The rows come from 6 hidden closed curves, with some noise, and rows from the same curve form a group. Each curve winds through 4 dimensions. The rows are also pushed far along 2 directions, which tell nothing about the answers.
In the rows, 128 means zero.
Some rows, each with its group after it:
[146 128 152 122 178 133 136 120 131 107]  Z_153
[130 125 157 140 162 120 131 118 113  94]  Z_153
[114 110 149 144 171 154 129 131  83 127]  Z_863
[136 124 131 113 137 144 129 143 142 145]  Z_508
[158 141 165 152 126 104 120 106 104 108]  Z_508
[140 126 155 109 140  98 155 122 156 120]  Z_863
[175 144 157 114 155  98 126 123 144 102]  Z_478
[123 127 106 125  96 158 126 134 144 157]  Z_478
[124 126 111 136 136 155 101 145 103 157]  Z_343
[126 126 153 138 124 122 127 127 137 136]  Z_153
[122 131 129 143 104 129 123 127 115 107]  Z_478
[157 138 129  90 139 103 148 125 180 117]  Z_508
[136 134 119 147 142 151 114 114  93  95]  Z_508
[110 124 126 175 128 153  89 137  51 131]  Z_343
[130 122 131 122 152 144 139 121 129 128]  Z_343
[114 120 134 170 124 171 112 117  71 131]  Z_343
[130 129 103  89 109  97 165 121 166 118]  Z_113
[ 88 116  99 112 118 120 138 149 146 121]  Z_113
[153 129 144 138 163 148 119 117 100 138]  Z_478
[ 82 107 121 148 142 151 125 136  93 124]  Z_863
[179 147 149 126 131 132 133 110 131  79]  Z_113
[135 124 129 112 145 139 127 145 139 151]  Z_863
[120 127 100 108  91 148 149 128 167 137]  Z_478
[ 92 110 127 128 128 130 134 146 119 139]  Z_863
[126 130 116 111 127 140 131 143 159 108]  Z_113
[156 135 175 132 166 102 140 104 133  83]  Z_153
[165 138 169 103 140  72 148 121 165 110]  Z_508
[126 120 137 128 177 154 129 132 115 118]  Z_153
[146 134 122 133 121 153 113 131 119 140]  Z_343
[127 124 144 145 164 128 121 124  87  97]  Z_113
[134 130 118 128 157 138 124 120 111 100]  Z_508
[115 118 114 137 139 138 132 121  83 134]  Z_113
[106 118 118 142 135 147 109 142 102 169]  Z_478
[ 68 109  56  94 105 135 141 160 158 160]  Z_153
[106 125  91 112 108 128 114 157 148 169]  Z_343
[129 133 113  91  76 119 146 147 201 147]  Z_508
[151 135 158 157 152 150 102 122  99 119]  Z_113
[122 118 118 133 155 156 106 152  85 154]  Z_153
[110 118 125 132 105 146 121 151 128 157]  Z_508
[154 134 141 117 150 116 130 123 140 134]  Z_478
[164 131 171 114 148 106 147 114 147 135]  Z_863
[120 128 133 137 130 115 123 130 112 106]  Z_478
[112 130 107 129 103 140 102 159 133 140]  Z_478
[182 136 188 115 175  94 152 100 140  96]  Z_863
[ 80 120  80 139 115 160 102 156 114 136]  Z_863
[111 124  91 109 103 152 132 148 157 141]  Z_343
[121 128 111  95 118  91 138 151 155 133]  Z_153
[150 146 112 107  95 107 141 113 180 119]  Z_508
[130 122 143 140 156 137 128 113 107 146]  Z_343
[138 134 147 118 137  86 135 122 153 123]  Z_113
[105 116 137 178 144 162 100 123  49 138]  Z_153
[114 121 100 105 111 108 154 125 141 134]  Z_113
[ 97 119 116 173 124 157  88 143  52 139]  Z_343
[115 116 117 136 140 174 114 143 111 170]  Z_863

New rows, each followed by its group:
[ 81 114  56  81  88 151 151 163 190 159]  Z_113
[125 136 102 113  73 132 122 149 174 142]  Z_478
[144 137 139 130 124  87 139 105 126 110]  Z_153
[154 121 182 173 180 165 115  99  53 135]  Z_863
[130 130 121 115 138 135 131 137 148  99]  Z_113
[112 118 135 120 134 110 132 144 131 136]  Z_508
[156 138 125  93 135  77 149 118 160 111]  Z_153
[221 161 190 118 167  96 137  94 154  59]  Z_113
[ 71 108  94 159  95 189 114 141  90 159]  Z_343
[133 126 124 104 144 130 136 141 152 127]  Z_508
[ 92 122  94  98  98  89 146 146 167 128]  Z_153
[142 129 120 135 120 156 124 122 114 144]  Z_113
[ 74 112  72 144  82 189 107 162 108 165]  Z_343
[118 127 123 166 132 149 102 118  69 126]  Z_508
[109 123 111  98 134 112 143 142 168 126]  Z_113
[135 139 118 123  95 129 112 148 151 130]  Z_478
[137 133 157 120 133  92 136 131 152 111]  Z_153
[ 99 112  87 156 130 221 104 144  55 134]  Z_113
[144 123 161 162 178 175 108 116  78 137]  Z_153
[ 98 113 115 131 133 134 139 123 114 139]  Z_478
[145 133 106 103 116 137 149 123 145 107]  Z_113
[148 137 128 106 139  83 142 121 139 107]  Z_153
[196 149 145  96 136 111 152 104 170 103]  Z_113
[151 126 152 140 176 152 130 107  98 113]  Z_343
[122 125  99 107 118 122 140 125 149 153]  Z_153
[116 128  76  80  80 127 162 140 189 126]  Z_113
[121 119 115 121 131 153 144 121 131 138]  Z_478
[121 119 114 129 167 152 126 127  97 127]  Z_153
[ 99 129  84  97 100 111 127 162 178 129]  Z_863
[107 119 116 102 111 131 137 158 167 163]  Z_508
[134 127 133 145 145 166 106 131 106 144]  Z_113
[ 97 120  65  98  82 161 146 149 159 138]  Z_113
[ 91 115  89 140 150 175 112 145  89 122]  Z_508
[134 136 131 126 133 105 120 134 132 100]  Z_863
[175 143 161 140 156  95 128  92  92 100]  Z_153
[112 113 142 146 135 156 129 122 103 161]  Z_863
[ 96 120 117 139 118 123 131 124 115 126]  Z_153
[155 138 158 131 133  93 122 125 121 123]  Z_153
[125 122 104 114 134 137 145 125 115 114]  Z_113
[142 137 115 102 113 112 154 124 160  90]  Z_113
[ 55  99  74 124 126 159 127 160 111 172]  Z_113
[120 118 149 142 129 127 125 133 104 148]  Z_863
[ 83 124  68 119  89 144 129 142 150 130]  Z_508
[124 134 103  97  94  78 150 123 172 138]  Z_153
[140 132 133  63  83  64 180 131 246 157]  Z_863
[ 83 110 124 158 143 144 118 131  76 125]  Z_343
[120 125 142 134 145 111 132 125 118 101]  Z_153
[ 86 124  66  91  78 115 126 170 189 182]  Z_343
[ 91 110 108 146 140 180 121 127 106 157]  Z_153
[119 128 100 127  98 159 118 142 133 152]  Z_343
[146 131 132 127 156 142 104 147 110 134]  Z_863
[169 141 150 100 141  68 140 127 152 106]  Z_153
[130 121 157 136 130 119 132 128 116 143]  Z_863
[108 124 113 105 104 122 140 154 167 123]  Z_508
[136 129 124 129 155 149 123 129 111  98]  Z_508
[ 59 100  46 120 102 201 128 164 106 150]  Z_113
[178 142 169 130 164 121 131 115 118  79]  Z_508
[ 97 125  68  62  87  90 167 146 222 153]  Z_153
[158 137 152 119 114 122 133 129 154 128]  Z_508
[ 70 115  70 140 126 182  96 163 104 145]  Z_863
[186 147 188 119 117  66 157  87 171 118]  Z_863
[139 130 126  97 137  90 154 119 162 127]  Z_113
[140 133 134 117 154 100 124 130 130 121]  Z_343
[114 120 111 135 143 185 108 147 113 143]  Z_113
[154 140 138 113 138 127 132 127 157  92]  Z_113
[ 80 106  82 129 153 177 121 150  92 151]  Z_153
[154 133 138 105 149 117 132 134 152 140]  Z_153
[113 121 131  92 106  86 163 136 189 134]  Z_863
[165 144 137 129 134 135 128 112 128  87]  Z_508
[157 141 154 138 135 129 116 122 133 118]  Z_113
